There are 9 hidden switches. A switch that is on adds its own fixed numbers to the row, and there is some noise. The rows also spread widely along 11 directions, which tell nothing about the answers.
Some rows, each with its switches (1 for on, 0 for off) after it:
[-24 -12  13   5  14  -7   6 -38  -6 -13  14   5  -4 -18  12  12 -16  28
 -15  23  -3   3   7 -13  24 -29   9] | 1 0 0 1 0 1 0 1 1
[-21 -13  27 -18  24  -1 -10 -17   8 -29  18   9  -4  -3 -11  19   9   6
  -1  18   5   9  -8  -3  16 -17   3] | 0 0 0 0 0 1 0 0 1
[  6  15   8  -3  -5   6  -7  -2  16 -14 -17 -11   4 -20  15  30  -7  18
   2   2  14  -1  18   7   2  -8  10] | 1 0 1 1 0 1 0 0 0
[ -4 -18  -6  -6  13   1  -5 -14  -6 -15 -27  14  -6  -8 -12   7   1 -15
  -5  -4  -9 -20   7  -1   3 -23  -9] | 1 1 1 0 0 1 0 1 1
[-15   9  14  -3   8 -19 -17 -31 -12  -4  -9  -3 -18   5  -2   4 -10   6
 -11  -6  -9   1  -2 -11  18  -9  -5] | 0 0 1 1 0 1 1 0 1
[  3  24 -23  12 -10   7  11  15 -10   0 -26 -10 -11  -4   6   7  -4   5
  -4  -7   8  -7  19   1  -4  31  20] | 0 1 1 1 0 1 0 0 0
[  2  14 -14  16 -11 -23   2  -9  11   7  -2  -7 -12   6   4   8  13   1
  -4   6   9  -6  14  17  23  12  20] | 1 0 1 1 0 1 1 0 1
[  6  38 -10   3  -9 -27  -1 -17  16  -3  -2  -9 -15  12  -5  10  11   2
   5   8  28   6  -2  11   7  18  13] | 0 0 1 1 0 1 0 0 1
[  0 -24   8  17   6  -2  -1 -15   9   9   6   4 -12   8   6  -8  -4 -21
 -14 -12 -18 -24 -15   7  19  -2   8] | 1 1 0 1 0 1 1 0 1
[-13  25 -10  22 -19 -12  -8   1  -3   8 -14 -12 -24 -17  15  14  -9  17
 -11 -13 -12  -4   0  -4  15   5  17] | 0 1 0 1 0 1 0 1 1
[  3  11 -15  -2   1  -7  -4 -21  19 -20 -24   1  -6 -17 -17  26  14  -1
   6  16  22  -8   6  12   6 -24   0] | 0 1 1 1 0 1 1 0 0
[-16   4 -23   1   5  -6  11  -8   5 -11 -14  11 -19  -2 -22   8   8 -19
   6  -3   1 -16 -17  -2  -5  -2   1] | 0 1 0 1 0 1 0 0 1
[ -1 -11  -3 -11   7 -22  10 -23  10  -6   1  19   4  10  -2  -6 -10 -12
   7  24   2 -13  14   9   9 -12 -13] | 1 0 0 0 1 0 1 0 0
[  0 -16  11   7  -2 -10  17 -29   3  -6   7   3   8   1  -7   3 -13   1
  -4   5   2 -11  -4   3   4 -23  -5] | 0 0 0 1 0 1 0 0 0
[  0 -29  27   8  11  -1   7 -37   9 -10  20  -2   4  -2   4   4  -9   9
 -18  12   4  -1  -2   2  18 -26   7] | 0 1 0 1 0 1 1 1 0
[-23   8 -22  -3 -17  -2  25   7  11 -17 -17   2  -5  -7 -27  20   5 -12
  17 -17   7 -13 -16  -2 -24  -4   2] | 0 0 0 1 0 0 0 0 0
[ 13 -10  20  17   3  -9  -8 -17  12   5  17 -11  -2   9  18   4   6   5
 -19   9   6  -1  11  17  35   5  23] | 1 0 1 1 0 1 1 0 1
[  9  15  -2   6 -16  -5 -17  -9  24 -14 -22 -14  -9 -21  -9  30  16   3
   0  -7  17  -2 -15  13   8 -19   7] | 1 0 0 1 0 0 1 0 0
[  9   0   4 -15   9 -19  -6 -16  12 -23  -7  -4  -3   0  -9  18  24   1
  -3  15  18   6  20  15  12  -8   0] | 1 1 0 1 1 1 0 1 1
[-43   5 -16 -13 -14 -26  24   1  10  -5  -2  12  -4   4  -8  15  -8  -7
  27   0 -12 -15  14  -3  -7  -3  -4] | 0 0 0 1 0 1 1 0 0
[ -1   3   2  -3  -5  -8   4   4   3  -7  -1 -12  -8   5   6   4   0   3
  -6 -14  -1   0  12   2   1  17  13] | 1 1 0 1 1 1 0 1 0
[-16  -7 -14  24 -15 -14  16  -5 -27   8   0  -7 -19   5 -12  -9  -7  -2
 -20 -26 -22 -10 -14  -8  10   4   7] | 0 0 0 1 1 1 0 0 1
[ -5  15  -5  24  -2   8 -12 -10   5  -7  -1  -9 -16 -28   4  20  -1  25
 -14  14  11   3 -13  -2  27  -7  23] | 0 1 0 1 0 0 0 0 0
[-13  10  11  13 -21 -17  -2 -17   3   1   4 -19 -14   3  -9   9 -10   6
 -10 -34  -7  -1 -20  -4   0  -5  10] | 0 1 1 0 0 1 1 0 0
[-11 -25   3  15 -16 -13  22 -13  12   3   3  -3   2   3 -10   7  -2 -14
  -6 -21 -12 -23 -13   8   0 -20   1] | 1 0 0 1 0 0 1 0 1
[-35   5  -9   7  -4  -6   8  -7   6   0   1   9 -24   0  -5   2 -15 -14
   5 -23 -21 -18 -34 -15  -4   0   3] | 0 0 0 1 0 1 0 0 1

New rows, each followed by its switches (1 for on, 0 for off):
[  4  -2   2  10  -4  -5  -6 -10   0   0 -20   1  -6  -3  -1   7 -13  -9
 -10 -14 -10 -20  -2   3   2 -15  -6] | 0 1 1 0 0 1 0 0 1
[ -5 -23  20  19   0  -2  15 -33   9 -11  23 -13  -3   2 -14  11   5   4
 -22 -15   5   0 -26   2  10 -22  17] | 0 0 1 1 0 1 1 0 1
[ -1 -40  20  -2  23   9   0 -15 -10 -13  -2  10   4   1  -5   4   6  -9
 -15  13  -9 -11  11   4  20 -17  -1] | 0 0 0 1 0 1 1 0 1
[-19  16 -27   0  -5 -20  -1 -16  -3  -7 -32   1 -26 -13 -18  14   8  -6
   2  -8  -5 -14  -4  -4   1 -12  -3] | 1 1 0 1 0 1 1 0 1
[  9  -8  12   6  -3   5 -10   6  19  -4  -7  -3   3  -9  25  20   0   7
  -3   9  -2  -9  33  16  23  -3  16] | 0 1 1 1 0 1 1 1 0
[-16   7 -29   3  -5  -1  14  23  16  -5  -4   6 -11  -5  -2  19  20  -6
  15  17   7 -12  20  14  11  21  25] | 0 1 0 1 0 1 1 0 0
[ 11 -11   7  -8  -1 -26   4 -18   7  -6  -5  -1  -4  30 -23  -8  14 -30
  -4 -12   3  -8  -9  14   1   1 -14] | 0 0 0 1 1 0 1 0 1
[-16   1  26 -21  15 -14 -13 -17  10 -13   0  -4  -9   7   1  15   5   0
  -1  -1  -2   2   8  -2   9  -1   0] | 1 1 0 1 0 1 1 0 1
[ 29 -12   7  17   6  -4 -16 -12  17   1   1  -7  -6  10   4   2  24 -14
 -17   5  13  -8   0  26  33   8  21] | 1 0 1 1 0 1 1 0 1
[ 11 -17  11  28 -10  -3 -11  -4   1   2  -1 -15   0  -9   4  16   8  10
 -25  -9  -2 -10  -2  15  34 -16  16] | 1 0 1 1 0 0 0 0 1
[ -2 -31  12  15  11 -14  10 -42 -20   0   2   5   4  -3   7  -3 -17  12
 -26  17  -9 -11  29   1  25 -30   0] | 1 1 1 0 0 1 1 1 1
[ 17 -17  -6  29   5   7  -7  -9   5  -2   1  -3 -15   3 -10  -3  18 -15
 -24  -9   5 -13 -25   8  22   5  20] | 0 1 1 1 0 0 0 1 1
[ -8  -3  -6  10  -8   8  -7  18  -7  -5 -25  -9 -12 -15  10  21   8   9
 -14 -12  -8  -7  25   2  13   4  22] | 1 1 1 0 0 0 1 1 1
[-18 -13   4 -26   0  -8  -4  16 -12 -19 -25   4   1   4 -10  15  12  -5
   6  -5  -9  -3  32  -1   0   3  -4] | 1 0 0 0 0 0 1 1 0
[ 12  11   0  -5   7 -10 -27  -8  19  -6 -18   3  -8  -3   4  12   2 -10
   5   7   4 -13   6  11  18  -2  -3] | 1 1 1 1 0 1 0 0 0
[  8  14  -1  -7 -12 -32  -3   3   9   2 -12  -3  -5  26 -12   1  15 -21
   4  -9   6 -11   5  18  -1  18  -4] | 1 1 0 0 0 0 0 0 1
[ 18 -29 -12  25   5  21  11   7   2   1  -7   1  -5  -4   7  -5   2 -12
 -20   0  -5 -21   5  12  15   9  20] | 1 1 0 1 1 0 1 0 0
[ -3 -14  -2 -11   9   4  11 -11  12 -29  -3  -1  -1 -13 -12  20  16   3
   2  13  14   2  12   8   3 -14   9] | 1 0 0 1 1 1 1 0 0
[  7 -12   2   8   9  -4   3   5  -8 -10  12  -6  -4  11  -3   7  28   7
 -18  20  17   8  27  15  26  18  27] | 0 1 1 0 0 1 0 1 1
[ -8 -27   9  -3  16  20  -7  27  -6  -8  -8  12  -6   7   4   3  12 -18
  -6   3 -16 -14  13   5  16  17  13] | 0 0 0 0 0 0 1 0 1
[ 11 -21   8 -16  23  18 -18  13  17 -23 -28   9   5 -13   3  29  21 -13
   0  13   2 -19  28  20  14 -13   0] | 1 1 1 1 0 1 0 0 1
[-27  23  -2  -6  -3 -33 -25 -14  18  -8   1  14 -13 -12   0  24   1  12
  15  28   1   0  -3   3  31 -25  -6] | 0 0 0 0 0 0 0 0 1
[  1  34  -5  -5 -14 -39   3 -27   4  -3 -10  -6 -11  17 -21   3   6  -5
   6  -1  20   5 -11   7  -7   4  -6] | 0 0 0 0 0 1 0 0 1
[-28 -12  10  -9  22  17   6 -12  -5 -27  12   1 -17  -4 -12   5  -3   5
  -9  -5  -3   9 -20 -22  -1   4  12] | 0 0 0 1 1 0 1 0 0
[ 21  -2   8  -3   1 -15   0 -38  31 -17 -14  -5   3 -12  -2  19   4   0
  -7  10  20  -4   6  16   3 -34  -9] | 1 1 0 1 1 0 1 1 1
[  1   1 -16  -3   3  -6 -25   6  27  -1 -32  17 -15  -6   8  14   8 -31
  16   1 -12 -31   6  16  19  -7  -4] | 1 0 1 1 0 1 1 0 1
[  1  18 -17  10 -22  12 -15  20  22  -8 -39  -9 -13 -36   9  33   1   2
   5 -19   0 -16  -3   5  -2 -10  13] | 1 1 0 1 0 0 0 1 0
[-26   0  -8  -1   7   0 -14   5  -6 -13   4   6 -23  -9  -7   9   5   3
  -1   2 -13   1 -11 -11  24   5  11] | 0 0 0 1 1 1 0 0 0
[-12   4  18 -15  29   9  15 -24   3 -24  14   5   0  -1   9  10  -8  16
  -4  29  22  11  12  -6  -3   5  15] | 1 0 0 0 0 1 0 0 1
[-20   9   9   8  -9 -19 -12  10   3  10   9  -7 -16  11  23   8  -7  10
  -6  -9 -20  -4  16   1  27  19  18] | 0 1 1 1 0 1 0 1 1
[  0 -23   5  14 -25 -35   0 -19  -2  14 -10  -2  -4  16 -14  -5   2 -23
  -9 -28 -23 -22  -6  13  14 -22 -14] | 0 0 0 1 0 1 1 1 1
[-27  -1   4 -11  16   0  -3  -6   1 -21   6  -1 -19   0 -10  15  15   2
  -3  -3   1   7  -5  -8   8   7  20] | 1 0 1 0 0 1 1 0 1
[ -9  25   4  -8  -9  -7 -16   5  36 -13   2  -6 -11  -3  13  23   4   5
  14  -7  14   4  -5   4   7  13  20] | 1 0 1 1 0 0 0 1 0
[-23   4   1   5 -23 -22 -10  -1  -6   5 -22 -13 -19  -3  -9  12  -2  -8
  -5 -45 -30 -13 -13  -5   4  -8  -3] | 1 0 0 1 0 1 1 0 1
[ -8   6   1  -4   0 -16  15 -18  24 -14  14   1  -5   7 -13  15  16  -3
   6  16  23   4  -6  13   3  -3  13] | 0 0 0 0 0 1 1 0 1
[ -2 -10  15   1   4   9 -11  11  -3 -11  -5 -10  -8  -2   6  13  13   4
 -15 -13  -2   2   2   1  13  12  19] | 1 0 0 1 0 0 0 1 1
[ -8 -28  20   4   2   7 -19  15 -18  -2  -9  -1  -1  -1  14   5  -8   2
 -12 -14 -30 -12  20  -3  26  -2   4] | 0 0 1 1 0 1 0 1 0
[-14 -14   8  -6  23  -5   4 -10 -12 -19  18   4 -10   9  -8   2  14   5
 -12  21   3  10   9  -2  21   8  11] | 0 0 0 1 1 1 0 0 1
[ 24 -28  18  31  -1  27   1   0  -5   3 -10 -12   4 -12  16   8  -7   2
 -30 -11  -6 -14   7  13  16 -11  19] | 0 0 1 0 0 1 1 0 1
[ -1   9 -27   9   7  23  -3  22   6 -14 -20   4 -26 -16  -3  14  16 -11
  -1  -4   2  -8 -11   2   5  18  21] | 0 0 0 1 1 1 0 0 1
[ 17 -22   3  18  17  22 -30 -10  12  -5 -18   3 -18 -18  12   7  -1 -16
 -22 -11 -16 -23 -13   5  27 -17   7] | 1 1 1 1 1 1 1 0 1
[-21  -6  10  12   7   7   1   0  25 -15  35  -1  -9 -14  11  25  16  22
  -6  23  13  11  -9   4  31  -1  37] | 0 0 0 1 0 0 0 1 1
[  1 -37  15 -15  18 -13   9 -16 -21 -16  -2   3  12  20 -19  -1   9  -7
 -12   8  -1 -10  32   6  12  -5  -9] | 1 1 1 1 0 1 0 0 0
[-17 -12   1  18  -3 -21  13 -16  -7   4  31   1  -6  11  -4  -4   1  12
 -12  21   3   1   4   4  31   4  20] | 0 1 0 0 0 0 1 0 0
[  5 -10  15  11  -5   4  -9 -15 -17 -18 -16 -16  -5 -20 -13  19   8  16
 -25 -12   4   8  -6  -2   8 -28   5] | 0 0 0 0 0 1 0 1 1
[-12 -31   3   7  15   6  13 -21 -11 -12  -8  11   2 -12  -2  13  -5   1
 -11  14 -10 -17  18   1  15 -30   0] | 0 0 1 1 0 1 1 0 1
[  8 -16  -2  19  10   3   5 -33 -27 -16 -13  -6  -7 -13 -20   3   1  13
 -33   2   7  -1  -6  -5  14 -26  -1] | 0 0 1 1 1 0 0 0 1
[-31  21  -6 -14   4 -29  -9 -26  16 -11   0  11 -20  -8   1  13 -12   4
  12   7 -10  -4  -8  -8  13 -19 -10] | 1 0 0 1 1 1 0 0 1
[-16   1 -21  -3 -13 -17  -4   7  24  -4 -17  19   0 -17   7  23  -1  -5
  23  15  -8 -23  17  12  17 -22  -6] | 1 0 0 1 0 0 0 1 0
[ -2  13 -11   2  19  26  -6  -1  12 -21 -20   9 -13 -24   8  23   4   7
  -2  25  19  -2   6   1   8   0  21] | 0 0 1 0 0 0 1 0 1
[-19   0 -12  -5  16  25  24  -6 -16 -23 -29   1 -12 -17  -8  12  -3   3
  -9  -5   6  -5   4 -17 -22   7  13] | 1 0 0 1 0 0 1 0 1
[ 15   3 -18  29 -15   6 -12  -1   6   3 -22  -5 -10 -25   2  14   2   2
 -11  -2   3 -16 -14  11  23 -14  12] | 1 0 0 1 0 0 0 0 0
[-31   0   9  -8  -8  -9  22  -2   5 -11  -2   1  -2   4  -6  14 -14  -2
   6 -18 -10  -9  -7  -8 -18  -4  -3] | 0 0 0 1 0 0 0 0 1
[ 12  -9  12 -19  10   0  -9   5  15  -8 -25   8   3  15   5   6   0 -29
   8 -12  -6 -24  15  13  -5   7 -10] | 1 0 1 1 0 1 0 0 1
[  5  17 -18  19  -9 -23 -22  -1  14   6   9  -8 -28   3  -2   1  18  -3
  -6  -1   2  -2 -17  12  37  19  20] | 1 1 0 1 1 1 0 0 0
[  9   7   7   1  -5 -25  -8  -8  26   3  -2   7   6   5  14  16  -2  -2
   7  23   7 -13  27  27  20 -11  -3] | 0 1 1 0 0 1 0 0 1
[-21  11  -1   2  11   3  -2 -12 -12 -19  -5 -14 -26  -3 -18  13  16  10
 -18 -12   9  11 -13 -13   5  12  22] | 0 1 1 1 0 0 1 0 1
[ 33  10  -6  10   9   9  -5 -27  12 -16 -31  -7  -5 -18   2  15  13   5
 -15  15  35   0   9  14   9 -10  13] | 1 0 1 1 0 0 1 1 1
[ -6   3 -16  23 -12  18  -3  15 -15  -3 -20 -10 -13 -26   7  17  -7  14
 -12 -15  -7 -10   3  -4  12   1  26] | 1 0 1 0 0 1 0 0 0
[ 10  -6  14   5 -13 -18 -12  -3   7   1 -10 -10  10  -2   7  17  -2   7
  -8  -1  -2 -13  23  17  21 -14  -3] | 1 1 1 1 0 0 0 0 0
[ 21  -4  16 -18  20  -2 -16 -21   8 -16 -18   5   0   7  -8   2   4 -17
   1  10  14  -6   0   7   5  -3 -10] | 1 0 0 1 0 1 0 0 0
[ 15  -1  12  22  15   0 -26 -32   6   3  -4   1 -20  -5   7  -2  -2  -2
 -24  12   4  -6 -22   3  33  -7   6] | 0 1 0 1 0 0 1 0 1
[  8 -12  -5  24 -17 -33   6 -21   4  21  -5  -2  -2   8   6  -3  -5  -9
 -10   1 -12 -26  12  21  27 -14  -1] | 1 1 0 1 0 1 1 0 1
[-19  17  -5   3  11   1 -32  -3 -10 -10 -17   6 -27 -17  10  12  -2  14
  -9   7  -8   2   1 -14  30   3  11] | 0 0 1 1 0 0 0 1 1
[-10 -10   4 -13  -2 -14   3   0   8 -18  -3   0  -4  10 -22  12  15 -14
   2 -11   0  -4  -5   8  -1  -5  -8] | 0 0 0 1 1 0 0 0 1
[  8 -17   6   1  11  13  26 -26  -1 -21  -4  -7   4  -4 -14   7   5  -2
 -13   2  22  -3  -3   3 -10  -7  12] | 1 0 0 1 0 1 1 0 0
[ 10 -11  23  -8   3 -18  13 -25  18  -7  19   1  15  17   1   1  -6  -2
   2  16  18  -2   7  16   3  -6  -1] | 1 0 0 0 0 1 0 0 0
[  9 -37   3  22   9   2  -4   3   8   0  16   5  -3   8  -1   4  26 -14
 -16  13  -3 -15   5  23  45  -1  22] | 0 0 1 1 0 1 1 0 1
[-10   4  -8  21  -1   5  -8   3  -5  -3  -8  -9 -13 -28  17  26   3  29
 -18  16  -2  -1  28   4  32  -6  31] | 1 1 1 0 0 1 1 0 1
[-41  -2  -6  -7   9 -17  -2 -16 -18 -14  -4   5 -20  -9 -15  13   2  10
  -6   1 -16  -4   0 -15  17 -14  -1] | 1 1 0 1 0 1 0 0 1
[-15   7   8  12   1  -1 -23  -3  -3  -6  10 -16 -22 -13  10  17   7  25
 -15  -1  -2  11  -1  -6  37  10  33] | 1 0 1 1 0 1 1 0 0
[ 1 -6  2  1 14  1 -9  6 -1 -7  8  1 -8 10  6  4 17  2 -5 21  7  2 23  9
 34 26 24] | 0 0 1 1 0 1 1 0 0
[-12 -15   3  11  -3   5   8   2 -26  -7 -13 -13 -11  -6 -11  11  10   6
 -20 -16  -9  -1   5  -4   7   0  15] | 0 0 0 1 0 1 1 0 1
[-21  -5 -17  13 -17 -12   7  -1   2  -1 -17   5  -8 -18  -6  20   0   0
   1  -3 -14 -18   2   5  12 -23   3] | 1 0 0 0 0 0 1 0 1
[-33  -9  -7  -8  14   6  27 -10 -15 -19  -2   2 -10  -2 -13   6  -2   5
  -6   0   0  -2   4 -19 -10   8  14] | 1 1 0 1 0 0 1 0 0
[ 26 -14  -2  26 -21  -2  11  -8  20   9 -16  -4   2  -3   2   4  -3 -20
  -7 -18  -2 -26 -11  21   0 -17   1] | 0 0 0 1 0 1 0 1 1
